There are 7 hidden switches. A switch that is on adds its own fixed numbers to the row, and there is some noise. The rows also spread widely along 12 directions, which tell nothing about the answers.
Known rows, each followed by its switches (1 for on, 0 for off):
[-0.91  1.45  0.68 -1.06  1.92 -1.06 -2.07 -0.61 -2.47 -0.95  3.09  1.19
  0.65  2.28  0.68  2.07  1.02  1.02 -1.91  0.89]	0 1 0 0 0 0 1
[-2.08  1.06  2.07 -0.16 -3.12  2.03  0.72  3.47 -2.17  0.88 -1.60 -1.22
 -1.65 -1.12 -0.55  1.50 -0.37 -2.19 -2.64  1.00]	1 1 0 0 0 0 0
[ 0.56  1.35  0.46 -0.15 -2.35 -0.48  3.21  1.12  0.96  1.60 -0.49  0.70
 -2.09  1.34  0.36 -1.03 -3.44 -1.80 -2.55 -1.87]	0 1 0 0 0 0 0
[-2.48  1.05  0.62  0.29  0.53  0.68 -0.65  1.61  1.29 -1.16 -0.28  2.31
  0.11  2.74  0.82  0.86 -3.46 -1.68 -1.47 -1.56]	1 0 0 0 1 1 0
[ 0.95  1.30 -0.26 -2.87  2.89 -0.50 -1.23 -0.55 -0.32 -3.72  4.06  1.49
  0.86 -0.43  0.75  1.53  6.32  0.37  0.85 -2.78]	1 0 0 0 0 0 0
[ 1.86  0.02 -1.58 -3.09  4.75 -0.30  1.38  0.09 -1.20  1.08 -1.30  2.77
  3.79 -2.90  1.95 -2.94 -7.89 -0.12 -0.08 -3.03]	1 0 0 0 0 0 0
[-0.82 -3.19  0.88 -1.36  1.56  3.44  0.50 -1.33 -3.08  2.63  4.63  1.70
  2.05 -0.61  1.45  1.07  2.46 -0.38  0.17 -1.22]	1 0 0 1 1 1 1
[ 0.97  1.26  0.86 -2.49  2.82  0.87 -0.65  0.28 -1.51 -0.41  1.58  0.26
 -0.09 -1.72 -0.75  2.05  0.72  1.36 -1.34  0.72]	1 0 0 0 0 1 1
[ 0.13  2.52 -1.53 -1.54  0.75 -1.00 -4.67  1.60  0.39  0.41  2.23  2.77
 -0.44  0.71  0.24 -0.44  1.17  1.99  0.31 -0.92]	1 1 1 0 1 0 1
[-0.65 -1.25  0.83 -0.73 -0.47  3.48  1.16  1.66  1.05  2.54  2.72  3.03
 -1.74 -1.03  1.84  1.26 -2.57  0.80 -0.67 -3.40]	0 1 0 0 1 0 1
[-1.10  1.49  1.75 -0.33 -1.19 -0.75 -1.57 -1.32  0.72  1.64  2.67  4.81
 -1.08  0.87 -1.42 -3.25  0.12 -1.38  0.32 -1.40]	1 1 1 0 1 1 1
[ 1.04  2.66  0.54  1.01  0.22  1.13  0.81  1.28  1.19  3.93 -0.87 -0.78
 -1.08  0.09  0.26 -2.73 -2.51 -0.73 -1.49  1.34]	1 1 0 0 1 0 1
[-2.80 -2.77  2.91  0.16 -3.66  3.73 -6.33 -0.89 -3.25  1.36  3.38  3.27
 -2.20 -2.20 -2.51  0.36  2.73  0.98  2.16  3.23]	1 1 0 1 1 0 0
[-2.83 -0.12 -0.29  0.85  2.99 -2.28  0.24 -1.73  0.04  0.01  2.44  2.66
  1.02  1.98 -0.71  1.31 -1.34  0.78 -0.11 -1.47]	1 1 0 0 1 0 0
[-2.88 -3.93 -2.32  1.75  0.07  1.40  1.14  0.23  0.38  2.85  2.05  0.48
  1.64  1.51  1.70  1.16  1.42  0.25  1.85 -2.28]	0 1 0 0 1 0 0
[-1.98  1.29 -2.01 -0.57 -0.05 -1.19  1.11  2.46 -0.85 -0.25 -2.61 -0.55
  1.47 -0.90 -0.95  0.89  0.26 -1.26 -0.21 -1.70]	0 1 0 0 0 1 0
[ 0.74  0.74  0.80 -1.22 -0.20 -2.45  1.00 -0.65 -1.44 -1.48  1.04 -0.03
 -2.57  2.29 -1.91  3.80 -2.99  0.96 -3.71  2.00]	1 0 0 0 1 0 1
[-2.77 -0.85 -0.78  2.27 -0.76  0.30  2.44  0.52  2.17  2.21  1.51  1.03
 -1.91  0.74 -0.96  2.02  0.23  0.59  0.01 -2.46]	0 1 0 1 1 0 0
[ 1.22 -0.41 -0.13 -3.53  2.51  0.39 -1.47 -1.68 -0.86 -4.04  0.33  0.79
  1.71  0.55  0.97  0.74 -1.00 -1.35  0.29  1.80]	0 0 1 0 0 1 1
[ 0.04 -0.53  0.31  0.77 -0.10 -0.18 -0.95 -1.03  0.73  1.73  1.34  1.24
 -1.44  0.96 -1.21 -0.70 -1.16  1.47  0.16  1.09]	1 0 0 0 0 0 0
[-0.28  0.79  1.64  0.08  0.83 -0.34  0.11 -1.27  0.93 -1.01  2.50  0.79
 -1.82  1.55 -0.99  1.35  0.89  0.40 -0.91  1.12]	1 0 0 0 0 0 1
[ 1.01  0.02 -2.09 -0.96  0.09  2.19 -0.52  0.91  1.53  1.11  0.34  0.76
 -0.17  0.29  1.38 -0.47 -1.47 -0.24  0.92 -0.88]	0 1 0 1 1 1 1
[ 1.71  3.31  2.14 -1.89  2.57  0.49 -3.06 -1.11 -0.43 -1.99  2.16  0.12
 -1.20  0.97  0.06  0.17  0.56  0.11 -1.88  3.34]	1 1 1 0 0 0 0
[-1.57 -1.29  0.11 -0.81  4.30 -2.19 -1.63 -3.80 -1.08 -3.27  2.29  1.63
  0.70  1.88 -1.23  3.44 -1.98  1.59 -0.14  2.64]	0 1 1 0 1 0 0
[-2.18 -0.68 -1.43 -0.63 -0.07  0.60  1.25  2.52  0.18  1.89 -0.07  1.66
 -0.32 -1.39 -0.97  2.01 -1.52  0.95 -0.37 -3.19]	1 0 1 1 0 1 0
[-1.43  1.58  0.12  0.32  3.79 -0.51 -1.03 -1.45  1.09 -0.44  1.05  2.36
  2.74  0.08  0.92 -2.53 -0.26 -0.99  1.65 -0.77]	0 1 0 0 0 0 1

New rows, each followed by its switches (1 for on, 0 for off):
[ 0.08  1.63  1.15 -2.27  0.56  1.81 -4.17  0.19  0.04 -1.19  2.96  3.49
 -0.55  0.69  1.00 -0.69  1.10 -0.78 -0.09 -0.73]	1 1 1 0 1 1 0
[ 1.87  1.32 -1.99  0.08  3.50  1.99  3.82  1.29  3.51  2.41  0.41 -1.43
  1.46  1.57  3.36 -1.19 -0.68 -1.48 -0.75 -2.47]	1 0 0 0 1 1 1
[ 0.18 -0.27  3.31 -1.19  1.05  5.61 -0.73 -1.55 -0.20 -1.67  1.27 -0.39
 -0.26 -1.35  0.76 -0.13  0.82 -3.27  0.55  3.21]	1 1 0 1 0 1 0
[-2.25  1.38 -1.50  1.82  1.10 -2.88  2.14  0.65  1.94  0.66 -1.80  0.30
 -0.03  1.60 -2.25  0.64 -2.04 -0.37 -0.84 -1.20]	1 0 0 0 1 1 0
[-1.68 -0.25  1.20 -0.01  1.19  0.78 -1.18 -0.44 -1.89  0.40  0.68  0.78
  1.42  0.75 -0.23  0.14  0.09 -1.13 -0.73  1.11]	1 0 0 0 1 1 0
[ 2.16  1.23  0.46 -2.02  3.11 -0.10 -2.73 -1.91  1.69 -1.46  2.44  1.89
 -2.12  0.62 -1.18  1.27 -1.34  3.10 -0.47  2.02]	0 0 1 0 0 1 1
[ 0.40  0.66 -0.70  0.31  2.94  0.79 -1.57 -1.13  1.87  3.86  2.67  2.55
  1.25 -1.00  0.98 -4.21  1.40  1.11  2.10 -1.18]	0 1 1 0 1 0 1
[ 0.19  0.28  0.96 -1.95  0.04  3.28 -0.60  1.96 -0.55 -0.90 -0.02  0.11
 -0.22 -0.66  1.23  1.15 -0.17 -1.71 -1.07 -0.07]	1 0 0 0 1 1 0
[-1.23  3.04  1.70  1.62  4.04 -1.65  1.39 -2.61  2.62 -0.03  3.58  1.31
 -0.44  1.44 -0.94 -0.40  3.61 -0.08 -0.42 -0.91]	0 1 0 0 1 0 1
[ 1.59  2.99 -1.43 -1.50  3.88  0.29 -0.12 -0.19  2.86 -2.19  2.02  0.48
 -0.65  1.45  0.92  1.63  0.00  0.61 -0.46 -1.28]	1 1 0 1 0 1 0
[-0.50  3.58  2.10  0.52  3.60  2.38 -1.94 -0.89  3.40 -0.64  6.16  1.13
 -1.36  4.41  2.85  1.06  3.87  0.23 -1.51  0.23]	1 1 1 1 0 0 1
[-2.10  2.91  1.70  0.35  5.53 -2.91  2.56 -2.98 -0.19 -0.17  1.22  1.10
  0.65  2.17 -1.82  1.98 -3.71  0.04 -3.71  0.67]	0 1 1 1 0 1 0
[ 0.77 -2.12 -1.10 -1.78 -0.02  2.35 -2.32  0.00 -0.30  2.33  2.90  1.75
 -0.64 -0.27  0.37  0.49  0.29  2.04  1.30  0.31]	1 1 1 0 0 1 1
[ 2.64  0.14 -3.76 -1.84  0.46 -0.51 -1.80  0.09  1.17 -0.16 -0.64 -0.11
  0.00 -1.17 -0.81 -0.84  0.76  1.21  2.66  0.60]	0 1 0 0 1 1 1
[-2.33  1.22  1.60 -0.09  0.78  2.88 -3.71  1.37 -0.45 -1.50  0.59  0.63
 -0.86  0.95  0.21  2.64 -0.13  0.01 -1.17  2.06]	0 1 0 0 1 1 0
[ 0.68  1.32  0.41 -1.41 -0.14  0.48 -2.58  0.93 -1.30 -1.56  0.57 -0.74
 -1.55  2.02 -0.65  2.83 -0.04  0.93 -2.28  2.61]	1 0 0 0 0 1 0
[-1.69 -1.22 -0.37  0.68 -1.86 -2.29 -1.99 -1.51 -2.02 -0.20  0.16 -0.46
 -0.46  1.09 -4.15  1.31  3.27  0.70  1.07  3.65]	1 0 0 0 0 1 1
[ 1.39 -1.19 -2.08 -1.17 -0.74  0.54 -0.71 -0.96  0.02  2.59  3.80  1.72
 -1.35 -0.71 -1.20  0.10  3.37  1.82  1.80 -1.38]	1 1 0 1 1 1 1
[-0.49  0.43 -0.73 -1.89 -2.29 -1.02 -1.79  2.54 -1.41 -1.83 -1.19  1.05
 -1.69 -0.88 -1.72  2.22 -1.63  0.93 -0.89 -0.17]	1 0 0 0 0 0 0
[-0.20  2.10 -2.21  0.23  2.95 -1.93 -1.36  0.80 -0.29  2.89  0.58 -0.50
  1.20 -0.06 -0.63 -0.39  1.02  2.53 -0.11  0.95]	1 1 1 0 0 0 1
[-3.29  1.62  1.25  1.12  0.91  0.18 -4.50  0.82 -2.82 -1.71 -1.18 -2.60
  0.51 -0.55 -2.46  2.34  3.81  0.31  0.09  5.85]	1 1 0 0 0 0 0
[-1.02 -0.64  0.51  1.54  0.74  0.89  0.36 -1.32  0.84  3.72  2.25  1.58
 -0.22  0.23 -0.35 -1.70 -0.45  0.26  0.83  0.12]	1 1 0 0 1 0 1
[-2.78  1.75  0.51  0.66 -1.29  1.07 -4.32  2.83 -0.91 -0.23 -1.82  0.17
  0.14 -0.22 -1.17 -0.04  1.78 -0.59 -0.17  1.47]	0 0 0 0 1 1 0
[-0.95  2.88  1.84 -0.37 -0.96  1.72  0.24  2.53  1.20 -0.13  0.36  0.63
 -2.44 -2.29 -0.97  0.39  2.27 -1.36 -0.63 -1.05]	1 1 0 0 1 0 1
[ 0.55 -0.15  1.66 -1.02 -1.81  2.29 -3.70 -0.42 -2.78  5.98  4.49  3.46
 -0.33  0.73  0.70 -3.84  1.74  0.75 -0.54  0.38]	1 1 1 0 0 1 1
[ 0.75  1.16 -0.97 -1.05 -0.39  1.68 -0.28  1.45 -1.00  3.29  0.74  0.58
  0.51 -0.55  0.73 -1.71  0.25 -0.44 -0.21 -0.81]	1 1 0 1 0 1 1
[ 0.42  1.53  0.52 -1.72  0.99  0.09  0.38 -0.30  0.03 -1.08  0.04  1.23
  1.41 -1.40 -0.41 -2.19  1.99 -2.88  0.85 -0.97]	1 0 0 0 1 1 1
[ 0.68  0.79 -0.49 -1.88  0.48 -3.92  1.25 -1.09 -1.15 -1.22  0.48  1.63
 -1.77  2.02 -2.87  3.28 -4.44  1.36 -3.05  0.25]	1 0 0 0 1 1 1
[-0.68  0.81  0.11  0.90 -2.37 -1.18  0.00  0.64  0.76  3.26  1.29  2.60
 -3.20 -0.08 -2.18 -0.71 -1.19  1.95 -0.77 -1.80]	0 1 0 0 0 0 0
[ 0.16  0.67  2.33 -2.52 -0.75  2.62 -3.19  0.69 -1.79 -0.18  2.88  1.99
 -0.46  0.53  0.97 -0.10  2.29 -0.81 -1.19  0.68]	1 0 1 0 0 1 1
